There are 9 hidden switches. A switch that is on adds its own fixed numbers to the row, and there is some noise. The rows also spread widely along 12 directions, which tell nothing about the answers.
Some rows, each with its switches (1 for on, 0 for off) after it:
[ 14  16  -7   0 -15   2   7 -20 -11  -2  -4   1 -11  -7   6  -3  -4  -3
  -3   7 -10   5  -1  -7  15  -8 -10 -16   6   1  -2   7  10   3  -2  11
  12   3   3  -9 -12] : 1 1 0 1 0 0 0 1 0
[-12  -8   9  -2 -14  18   0 -31 -15   1  10  13   3  20   0   7   5 -16
  10  10   2  10  -6   0  -6  -4  18  13  -5   1  -9   2 -12  12  -5  -4
  14  -4 -11   7 -24] : 0 1 0 0 0 0 1 1 0
[ -5  -9   3   8   6   5  18   8  -6   0   3  10  17   8  10  25  20 -15
  23   4   2 -21 -13 -24  -4  16   6   8  -4  -7 -18   8 -16  20 -10 -20
  -9  -8 -15  15  -8] : 0 0 1 1 0 0 1 1 0
[  2   9   0  -6  -8   8   6 -16  -3   9   3  10  -5  -1  -6  17  -8  -8
  -8 -11   6  -9   4 -23  -3   7  -9 -12   0  -9  -5   4   1   7  -8   5
  14  11   0  -2 -20] : 1 1 1 1 0 0 1 1 0
[-12   0  -6  10  -3   1  10  -8 -11  -7  10   2 -12  11  -1   5   3 -20
  14  14  19  18  -5   7 -14  14  24   3  -2  -2   1  -7  -7   8   9  -2
   6 -10   5  10   3] : 0 1 1 0 1 0 1 0 0
[  6   9 -11   6   4  -1  32  -1 -14   2  13   0 -25   6   9  21   1 -10
  12   4  19   3 -15   8 -15   6   8   4  -3 -14  -7   5  -5   2   8  -6
 -12 -15   5  -8  17] : 1 1 0 0 1 0 1 1 0
[  2   7  15  -3  -5  -3  -8 -19 -11  -1  10 -12  -4   9  -6  -2  -4   0
  -6  -6   4  11  -2   9   0 -23 -14  -9   6   5  17   8   8  -6  -3   4
   6   8  15 -19  -8] : 0 1 0 0 0 0 0 0 1
[ -2  16  12  -6  10  -2   4 -11  -5   5  19   0 -10   1   0 -14  -3   0
  -3 -19  11  15  -6  10  -8 -11  -5 -16   7  -5  10   9  13   3   6   2
   8  -2   7  -9   7] : 1 1 0 0 1 0 1 1 1
[-13  -5   2  -4  -3   2 -16 -17   2   6  21   4   2   5 -16  -2 -10  -6
  -4  -7   6   5   9   1  -9  -6  -5  -7  -4   3   1   1  -4   4  -9   3
   9   5   7  -1  -7] : 0 0 0 0 0 0 0 0 0
[ -5   9  12  -5  16  -5  -4  -3  -3  -7  -7  -1  10  -3   9 -14   1  -8
  11  -7  -1  10  -3  -8  13   3   6  -9   9   2   4   5  14   7   9  -7
  13 -12  -6  10 -15] : 0 1 0 0 0 0 1 1 0
[  6   5  -4  -2  -8  13  31  -6  -5  14  -1  12  -8 -11  10   3  -5 -14
 -11 -13   8   5   4 -11 -13  19   7 -16   9  -4 -13  -9  17  12   6   9
  10   0 -13  10  -1] : 1 1 0 0 0 1 0 1 0
[  8  10  18 -14  20   4   6  15   4   8   2   4   0  12  10   9   8   8
   4 -16   1 -16 -17 -22   5   1  -9  -7  -9 -19   1   8  -5   9  -3 -20
   4   0   4  -2  -9] : 1 1 1 1 0 0 0 1 1
[ -4   0  10  -4  -2   7   1 -14 -11  -2  -4   1   7  13   4   5   5 -16
  11  11   1   3  -8 -15  10   6   6   2  -4  -2  -5   0  -1   7  -1 -13
  17 -11  -5  10 -26] : 0 1 0 0 1 1 0 1 0
[  4  -1  -5  -1   2   2  18  -3  -7   5   5   3 -22  13  10  27  -7   0
   0  -1  13   3 -11  10 -17  -3   9  11 -10 -11  -5   0 -11  -5   9  -4
  -8  -6   8 -10   7] : 0 0 0 1 0 0 0 0 0
[  0  11   7   2  16  -6  15  20   4   4  18  -6  -8  -6   1  -6   5  -4
  -4 -24  21   4  -5   0 -18  11  -3 -24   8  -7  13  -1   8   7   7  -4
  -2   0  10   2  23] : 1 1 1 1 0 0 1 0 0
[  3   2  -2 -10   2  -1   8   9  11  -1 -22  22 -15  -4  14  -2  -2   4
 -17 -15 -10   9   5 -15   3  12  -4 -19   2 -10  -3 -12   5  -1  14   1
   8   3   8   7   4] : 1 0 0 0 0 0 0 1 1
[-15  -3  -7  -3  -1  -5 -14 -20   6  -6  11  17  -1   4 -13  -3  -1  -8
   8  -1  -8   6   4  -4   4  -9  -7  -8   0  -1  -7  10  -4   9  -9   0
   2  -6   3   2  -6] : 1 1 0 0 0 1 0 1 1
[ -3   0   2  -6  13  -8  -1 -16  -5  -7 -17  14  -4  13  12  31  -9   6
   5  -8  -3   0  -1  -3   3 -14   0  16   2  -8  -4  12  -1  -5   9   3
  -7  -5  -1 -12 -18] : 1 0 0 0 0 1 0 0 1
[  2   6   7  -3   6   8   2   5   6   5  -4  28   5  -3  11  -8   8  11
 -10 -23 -11  -9   7 -26  -2   7 -10 -18   5 -10   0   0   0  14  -3  10
   3  19  -5   4   4] : 1 1 0 0 0 0 1 0 1
[ -2   1   2   0  10  -5   6   9  -3  -3  -1  -4  -6   8   0  24  -2  -9
   1  -4  15  -2  -3 -12  -5  11   1   0  -3 -10   6  -6  -6  -4   7 -12
   2  -6  12   2  -5] : 1 0 0 0 0 1 1 0 0
[-10  -2   5   2  -2   3  -2 -17  -1 -10 -10  34   9   9  14   7  15   5
   5 -13 -17   1   1  -8  -3  -8  -1   0   9  -1  -5  11  -8  13  -1  11
  -8   8 -12  -2  -3] : 0 1 0 1 0 0 1 1 0
[ -5  -8  15 -14   1   3 -11  -9   0   0   5   5 -10  24   1   4   1   1
  -2  -2  -2  10 -10   2   0 -14  -3   4 -11  -7   6  -1 -14  -6   1 -16
   6  -8  14  -4 -10] : 0 1 0 0 0 0 0 0 0
[ 13   6   6 -10  -8   3   6 -13  -9  -2  -5  -2 -21  10  11   0  -3   0
  -5   8  -7  13 -11   2  13 -14  -3  -4  -2  -7   4   2   0  -4   6  -5
  12  -7  13 -10 -12] : 1 1 1 0 0 0 0 0 0
[ 16  26  -2  -6  -4   2   7 -17 -14   1   7 -10 -25  -6   3  -3 -14   0
 -11  -4   7  14  -5   7   3 -13  -7 -17   5  -7  12   5  15  -6  10  11
  16   4  15 -21  -2] : 1 1 0 0 0 1 1 1 0
[ -2  11  12   2  13   7  11  10  -7   1  26  -3  -7  10   6   1  11   0
   2 -10  19   5 -16  10 -21   1  10  -8  -2  -9  13   0  -5  10   9  -7
   2   2   8  -3  15] : 1 0 0 1 0 1 1 1 0
[  2   3   3   6 -12  12   8 -11 -15  -2  12  -2  -6  11   6  -7  11 -11
  11  22   1  10 -15   0   2   0  17   0  -7   0   0  -2 -10  11  -1  -6
  15  -2   2   6  -7] : 0 1 0 1 0 0 1 0 1
[  6   7 -25  15 -17  -7  16  -9  -5  -8  11   7 -17 -10  -2   5   8 -10
   7  14  -4   2  -3   0  -1  -4 -10 -17   4  -2  -9  10  -5   8  -7   8
 -10   1  11  -8  19] : 1 0 1 1 0 0 1 1 1
[  6   0   6 -12  -1   0   6  -2   1  -7 -20  17 -13   9  17  10   8   0
  -4  -4 -16   3 -10 -17  15  -4 -10  -7  -2 -14  -3   1  -6  -4   6 -13
   3 -10   9  -2  -7] : 1 1 0 0 0 1 1 1 0

New rows. What belongs after each?
[-16  -6   4   6  -9   5   5 -26  -7   2  30  12   3  11 -10   5  11 -13
   9  -8   6   7  -7  11 -21 -13   2  -1   3   2  -4  14  -6  14 -11   2
  -5  -1  -6  -4   4] : 0 1 0 1 0 1 1 1 1
[ -3   0   8  10  -4  -2   1  -7  -8 -10  10   3  10   7   3  -2  23  -6
  12   3  -8  -1 -10  -4   2 -11  -8  -9   7   3   5  12  -6  10  -9  -4
  -6   0   3  -2   5] : 0 1 0 1 0 1 1 0 1
[  8   3  23  -9 -18  19  13 -21 -12   7  -4  13  -1   8  14  -3  11  -2
 -15 -12 -11   8  -8  -8   0 -12  -6 -11   7  -3   3   1   6   4   0   3
  16  11  -4  -6 -14] : 0 1 0 0 0 1 1 1 1
[  0  16  13   1   5  12   0  -7 -12   3  12   2  13   0   4 -15   6  -5
   7  -4   6  -2  -2 -13   0   7   4 -12   3  -1   5   4   6  18  -4   3
  20   9 -10   7 -11] : 0 1 0 0 1 0 1 1 0
[  0   4  12  -4   6  -1  -3  -7  -2   3  26  -2   8   2  -5 -10  10  -2
  10 -10  -5  -6 -13  -4   3 -18 -19 -13   1  -4   1  20   0   9 -15 -13
  -1  -6   3  -8   3] : 0 1 0 0 0 1 1 1 1
[ -7  -6 -11  -5   2  -4   3 -11   6   2  23   9 -15   5  -9   6  -4  -9
  10  -2   2   1  -8   6  -8 -11  -8  -3  -7 -10 -13  13 -10   5  -8 -11
 -11 -18   7  -7  11] : 0 1 1 0 0 1 0 1 0
[  3  13   6 -12  18 -10  -3   4   2  -1  -6 -11  -7   1  -2   5 -13  -4
   3 -10   9   2  -4 -12   9   2  -7 -10   0 -10   7   4  11  -4   6 -12
   9  -7  13  -4 -15] : 0 1 1 0 0 0 0 1 1
[ -7   1 -21   8  -6 -17  -5   3   9 -14   6   2 -19  -2 -16   5   0 -12
  -2   5   6   9   6  -4  -3   7 -12 -22   1  -4   6  -4  -6  -1   0   2
  -5  -4  27   0  17] : 1 1 1 1 0 1 0 0 0
[-11  11  17  -5  18   3   5 -10  -5   9  22  -3   5   7  -5   7  -6  -6
   1 -27  25   6  -4   6 -22  -1   8  -5   7  -3   9   8  14  10   5   1
   7   2  -6  -2  -9] : 1 1 0 1 0 1 0 1 1
[ -8   9  -3   3   8  -6 -11   2   7  -1  35   0  -7   2 -17 -14   5  -3
   6  -3   9  -1  -5  -2  -8  -4 -13 -21  -7  -9  10   8 -11   9  -9  -6
   2  -1  20  -4  20] : 0 1 1 1 1 1 1 0 0
[  1  10 -10   9   4   9  15  -7  -9   6  19  11   1  -6   3  10  -3  -2
   2  -9  12  -9   3   0 -20   6   3  -5   5  -4  -7   6   3  17  -2  16
  -5  12 -11  -4   8] : 1 0 0 0 0 1 0 1 0
[  2  15  -6  19  17 -10  15  17 -13 -10  10 -17  -4  -2   7  11   7  -6
  19   6  23   0 -10   7 -12  11  15  -2   3  -2  11   3   1   7  11  -2
  -9  -1   8  -1  17] : 0 0 0 1 0 0 1 0 1
[-15 -13   9  -7   1  -6  -9  -1   6 -10  -1  16   0  21  -3   6  17  -9
  10   2 -10   5  -7 -15   8   0 -10  -3  -8  -8  -3   1 -21   1  -5 -26
  -1 -18  12  10  -4] : 1 1 0 0 1 0 1 1 0
[ -8   3  10  -9  -4  -3 -16 -34  -7   1  19  -2  -5  15 -16   1  -8  -8
   7   3   3   9  -4   1   8 -23 -10   1  -4  -3   4  17  -4   0 -11  -5
  14  -6  11 -10 -24] : 1 1 1 0 1 0 1 0 1
[  6  -6   9 -14   5  -3  16  12   4   3  -1  -1 -19   9  11   8   5  -4
  -8  -8   0   8 -16  -1  -1  -2  -9 -10  -6 -13  -1  -4  -2  -9  10 -26
   0 -20  17  -1   8] : 1 0 0 0 0 1 0 1 0
[ -6 -10  -9  10 -20  -3  13 -12  -7 -13  -3  19 -11  12   3  22  15  -9
   0   3  -5   9   0   4 -12  -3  -7  -3   8   2  -5   0 -12   2  -1   6
 -20   0   7  -6  14] : 1 1 0 0 0 0 0 1 0
[ -1   7   2   2   0   0  12   4   1   1  -5  11 -10   3   3  18   1   0
 -13 -19  11   1   4 -13 -16  12  -3 -13   4  -9   8  -7   0   0   7   8
   0  14  10  -2   4] : 1 1 0 1 0 0 1 0 1
[  3   5  12  11  -2   5  23   2 -18  -4   1  -7   7   4  15   0  18 -12
   9   1   7   8 -12   2  -7   5  10  -5  12   6   4   0  10  12   5  -2
  -1   0  -8   5   2] : 0 1 0 0 0 0 0 1 1
[-15  -8  13  10  -3   5  -7   0  -9  -7  13  -9  24  13 -11  -1  18 -22
  13  10   9  -1  -2 -15  -2  14   5  -6   1   8   6  -6  -5  15 -11 -13
  12   1  -1  20 -16] : 0 1 0 0 0 1 0 0 1
[-10   1  -8  -2  -4  -4  -3 -10   9  -1  -3  18   2  -7 -10   6  -5 -10
  -8 -16  -2  -1  14 -22  -2  11 -13 -22   6  -1  -6   0   6   7  -5   8
   6   4   0   6  -8] : 1 1 0 1 0 1 0 1 0
[ -3   3  18  -2  15   4  22   5  -6   9   5   1  11   3  14   8   8  -9
   2 -21  16   0  -8  -6 -16  12   8  -5   8  -2  -2   1  12  11   9  -9
   3  -7 -13   9  -2] : 0 0 0 1 1 1 0 1 0
[ -3   3 -25   4   5  -1   9  -4   3   4  12  13 -19  -8   1  -3 -14  -3
   7   4   6   8   3   9 -12   6  15  -2  -7  -7 -13  -1  -3   8   6   9
  -2  -6   1   3  16] : 0 0 0 0 0 0 0 0 1
[ -1  -3  14   3 -12   9   2 -16 -15  -6   8   4   7  16   8  -5  22 -11
  11  20  -8   5 -15  -6   9  -8   5   0  -4   1   0   6 -12  13  -6 -11
  16  -4   0   5 -15] : 0 0 1 1 1 1 1 0 0
[ -5  10   8   0   3  -3   0  -8 -14 -14  -8 -11 -10  17   1  17  -1 -11
   3   3  18  16  -8   5  -4   1  12   3   3  -4  17  -3   5  -3  16  -1
  11   1  14  -6 -16] : 0 1 1 0 0 1 0 1 1
[  2  17 -18  11   5 -13   4  -5 -10 -14   9 -11 -14  -6  -1   2  -2  -9
  19  18   8  10  -8   8   7  -2   7  -7   0  -2   2  10   1   3   6  -1
   1 -10  13  -5   5] : 1 0 0 1 0 0 1 1 1
[  0   2 -10  -1  -1  -5  -8  -6  -2  -8  11   1 -19  11  -4   3  -3   0
   7  13  -1   6  -6   4   4 -10  -5  -2 -10  -8   3   3 -15  -3  -2  -6
  -2  -8  20  -8   5] : 1 1 0 0 0 0 0 0 0
[  1  10  20   6  -6   7  11  -1 -21  -1  18 -23  -4  19  -4  20  11 -13
  -2  -3  28   5 -15   6 -19   1   2  -4   1   1  22  -4  -3  -1   3  -9
   5   9  15  -9  -4] : 0 1 0 1 0 0 1 1 0
[-13 -14 -10   1  -7 -12   1 -12   5  -8   5  16  -8  12  -5  12  10 -11
  14   8  -9   5  -6  -2   1  -6 -10  -1  -5  -3 -15   9 -17   1  -8 -14
 -15 -22   9   1   7] : 0 1 0 1 1 0 0 1 0
[ 14   8   5 -14  -4   4  10 -15  -6   7  -8   4 -18   3  11   8  -9  -1
  -9  -4  -5   3  -8 -11  12 -10  -7  -5  -3 -13  -2   4   5  -7   4  -4
  15  -5   7 -10 -17] : 1 1 0 0 0 1 1 0 1
[ -7   8   4  -3  -3  -8  -6 -23  -7  -6  -8  -3   5  -5  -2  -9  -6 -18
   9   8  -3  16   2 -10  19   1   5 -10   5   7  -3   6  14   2   3  -4
  26 -12  -2  10 -29] : 0 0 0 1 1 0 1 1 1
[-12  -6  -2   2   0   4   7 -11   1  11  32   7  -2   7 -15  18  -4 -10
  -2 -14  21  -4   1   3 -29   1   0  -3  -2  -5  -5   4  -7  11  -9   1
  -4   3   1  -1   4] : 1 0 1 1 0 1 0 0 0
[ 17  16 -16   2  -3   3   8   2  -7   0  -8   0 -16 -10   8   6 -10  -1
  -2  11   0  -8   1 -17   9  10  -2 -10  -5 -11  -3  -2  -2   2   3   6
  11   8  10  -4  -3] : 0 0 1 0 0 0 1 0 0
[  0  -4 -10   3   3 -11   3  17   9   4  14  -8  -2 -11 -13  -3  -3 -13
   1  -1   6  -7   4 -13  -2  14 -16 -21  -4  -2  -6  -5  -1   1  -9 -15
  -3 -10  15   9  14] : 0 0 0 0 0 0 0 0 0
[ -3   0   0  -7  -1   4   6 -18  -3   2   4  12  -3  -3   8 -15  -1 -13
  13   9  -9  13  -7  -3  12  -3  13  -3  -1  -3 -17   8   4  14   0  -8
  18 -17 -10  13 -16] : 1 0 1 0 0 0 1 1 1
[  5   7   5  -6   1  -4  15 -12  -3   2   0  14 -14   4  13  10   3   6
  -4 -19  -5   6  -9   3  -3 -18 -11  -7   7  -9  -2  15   3  -1   4   2
 -10  -3   3 -17   6] : 1 1 0 1 0 0 1 1 1
[  2  10  27 -14   7   2  -2  -5  -2   8   3  -3  10   5   3  -7   2   1
  -8 -22   2   0  -4 -15   4  -4 -16 -18   5  -2   9   5  12   2  -1  -8
  16   2   2  -2 -16] : 0 1 0 1 1 0 0 1 0
[-16  -7 -12  -6 -10  -2 -10 -24   8  -2  -1  23  -8   3 -14   6 -10 -11
  -4  -5  -5   9  12  -8  -3   0  -4  -7  -1  -3 -10   0  -3   2  -4   6
   5  -2   4   2 -10] : 0 1 0 0 0 1 0 1 1
[ -8  14  -8   3   7 -11 -12 -21  -7 -11   6   2  -9   5  -6   3  -7  -3
  15   9   5  10  -1   0   7  -7   4   0  -1  -3   5  12  -2   3   2   6
   8  -5   9  -5 -11] : 1 1 0 1 1 0 1 0 1
[ -5   1  28 -10   5   4   6  -7   0   7  12  13   8   8   9 -11  14   2
 -10 -26  -3   9  -8   0  -8 -12  -8 -17   8  -1   5   7   9  10   1  -5
   8   2  -4   0   0] : 1 0 0 1 1 1 0 1 1
[  1  -5   6   7 -12   5  26   5 -10   0  -3   1   0  10   4  28  17 -20
   1   0  10  -6 -11 -18 -11  16   0  -5   0  -6  -4  -6  -7   4  -2 -14
  -2  -1   3   7  -3] : 0 1 0 1 0 1 1 1 1
[ -2   3 -12   1   0  -7   1  -1   5  -8 -12  12   1  -9  -1   6  -1  -8
   0  -2  -6  -4   7 -19   5   8 -10 -15   5  -4  -7   3   5   7  -1   4
   1   2   3   4  -3] : 0 0 1 0 0 1 0 1 1
[  8  13  -1  -2   9  13  18   7  -5   7  -5  17  -5  -1  21   4   4   2
   3  -2   2  -8  -8 -19  -3  19  14  -3  -8 -16  -9  -3  -5  13   8  -2
  12   3  -9   8  -1] : 0 0 0 1 1 0 1 1 0
[ -3  10 -11  -2 -10  -2 -10 -20   3  -2   8  12  -9  -2 -18  13  -7  -6
  -8  -8   0  -6   9 -18   0  -4 -21 -19   0  -8   1   9  -5   4 -12  11
   7  12  13 -11  -9] : 1 1 1 1 0 1 1 1 0
[  3  12  18  -2  -4  10  12 -12 -19  -4 -14  -4  -5  11  15  11   1  -7
  -7  -7  13  16  -5   1  -6   4  14  -1  10   1  15  -7  12  -2  18   5
  16   8   0  -3 -18] : 0 1 0 0 0 0 1 1 0
[-15  -6   0   3   8  10  -1  -3   1  10  38   6   3   7 -10 -10   2 -13
  16   0  14   0  -5   1 -19   9  15   0 -11  -4  -8   0 -13  19 -10 -11
   5  -8  -6  15   6] : 0 1 0 0 0 0 1 0 0
[-12  -7   6   4  16  -5  13  10   3   3  12   6  12  10  -1  24  11  -8
  15 -19  13 -15  -8 -10 -18   8  -3   1   1  -6  -8   9  -6  11  -7 -15
 -21  -7  -6   4   7] : 0 1 0 1 0 0 0 1 1
[  8   1 -12   1 -10   1  28  -8  -7  12  23  -3 -27   0   1   6  -3 -16
   5  14  10   7 -17   4  -7   1   5  -5 -13 -11 -15   3  -7   1  -1 -14
   6 -20  10   0   9] : 1 0 0 1 1 1 1 0 1
[ -8   6  -6  -6   9 -10  -1 -13   0  -9 -17   9 -11   2   2  18 -13  -9
   4  -7   5  10   2  -8   4   3   5   2   3  -8  -1   3   6  -5  13  -1
   6 -11   4  -2 -16] : 0 1 0 0 0 1 1 1 1
[ -4  -2   6 -12   4   8 -13   1   9   3  -7  19  11   6  -2   2   1   0
  -2  -9 -10 -14   6 -34   9  12 -11 -10  -8  -9  -7  -3  -9  10 -10  -7
  12   7  -2  10 -19] : 0 1 0 0 0 0 0 1 0
[  5   7 -23   8  13 -16  -1   7  -2  -8   8 -10  -9  -7  -3   7  -7  -6
  21  17   4  -7  -3  -5  10   4  -4  -3  -6  -6  -7   8  -5   2  -3  -8
  -8 -16  12  -1   7] : 1 0 0 0 0 0 0 0 0
[  3  10  -9  -9  10  -8  -7  -1   3  -2   4  -1 -14   0  -7  13 -12  -2
   2   0   2  -8  -2 -15  10  -2 -15  -9 -10 -15  -1   6  -7  -5  -2 -11
   6  -7  19  -8  -6] : 1 0 0 0 0 1 1 1 0
[ 12  22 -21   4  -2  -3  -6  -7  -4  -3   9  -1 -12  -9 -10  11 -10   4
   5  11  -2 -17   1 -19  12  -3 -18 -14  -9 -12  -2  13  -8   3 -13   7
   6  13  17 -15  -4] : 1 0 0 1 0 0 1 1 1
[-11 -14  30 -10  -5   4  24  -8  -2  12   7  14   2  18   6  17  16 -11
 -12 -35   8   7 -10  -3 -25  -5 -11  -5   9  -5   0   1   3   0   0 -14
  -8  -6  -3  -1   3] : 0 1 0 0 1 1 1 1 1
[ -4   7  14  -6  10   7   3 -15 -12   1 -13  18   0  22  12  38  -4   8
  -1 -16   9  -7  -3 -11 -12  -2   5  19  -3 -13   2   6  -8   0   8   4
   1  14  -4 -12 -22] : 0 0 0 0 1 0 1 1 1
[  1  -5 -11  -4  -8   0   9  -8   2  -7 -23  26 -16  -1  17   4  -1  -4
  -3   5 -16  11   4 -11  10   5   7  -4   2  -8 -13  -4  -4   3  10   3
   7  -7   0   8  -5] : 1 0 1 0 0 0 1 0 0
[ -2   0   1  -7  -2  -6   3  -8   5   1  12   2 -15  -8  -1 -20  -3 -10
  -8  -7  -1  21  -1   8   1  -8  -5 -22   6  -1   3   1   9   1   6  -3
  12 -13  11   2   8] : 1 0 1 0 0 1 1 0 0
[-15   1  -1  12  -3   1  10 -24  -9   6  31  12   9   0  -7   1   6 -14
  14  -6  11   4   0   7 -20  -3   6  -4   7   5 -11  16   1  21 -10   7
  -3  -1 -15   3   3] : 1 0 0 1 1 0 1 1 1
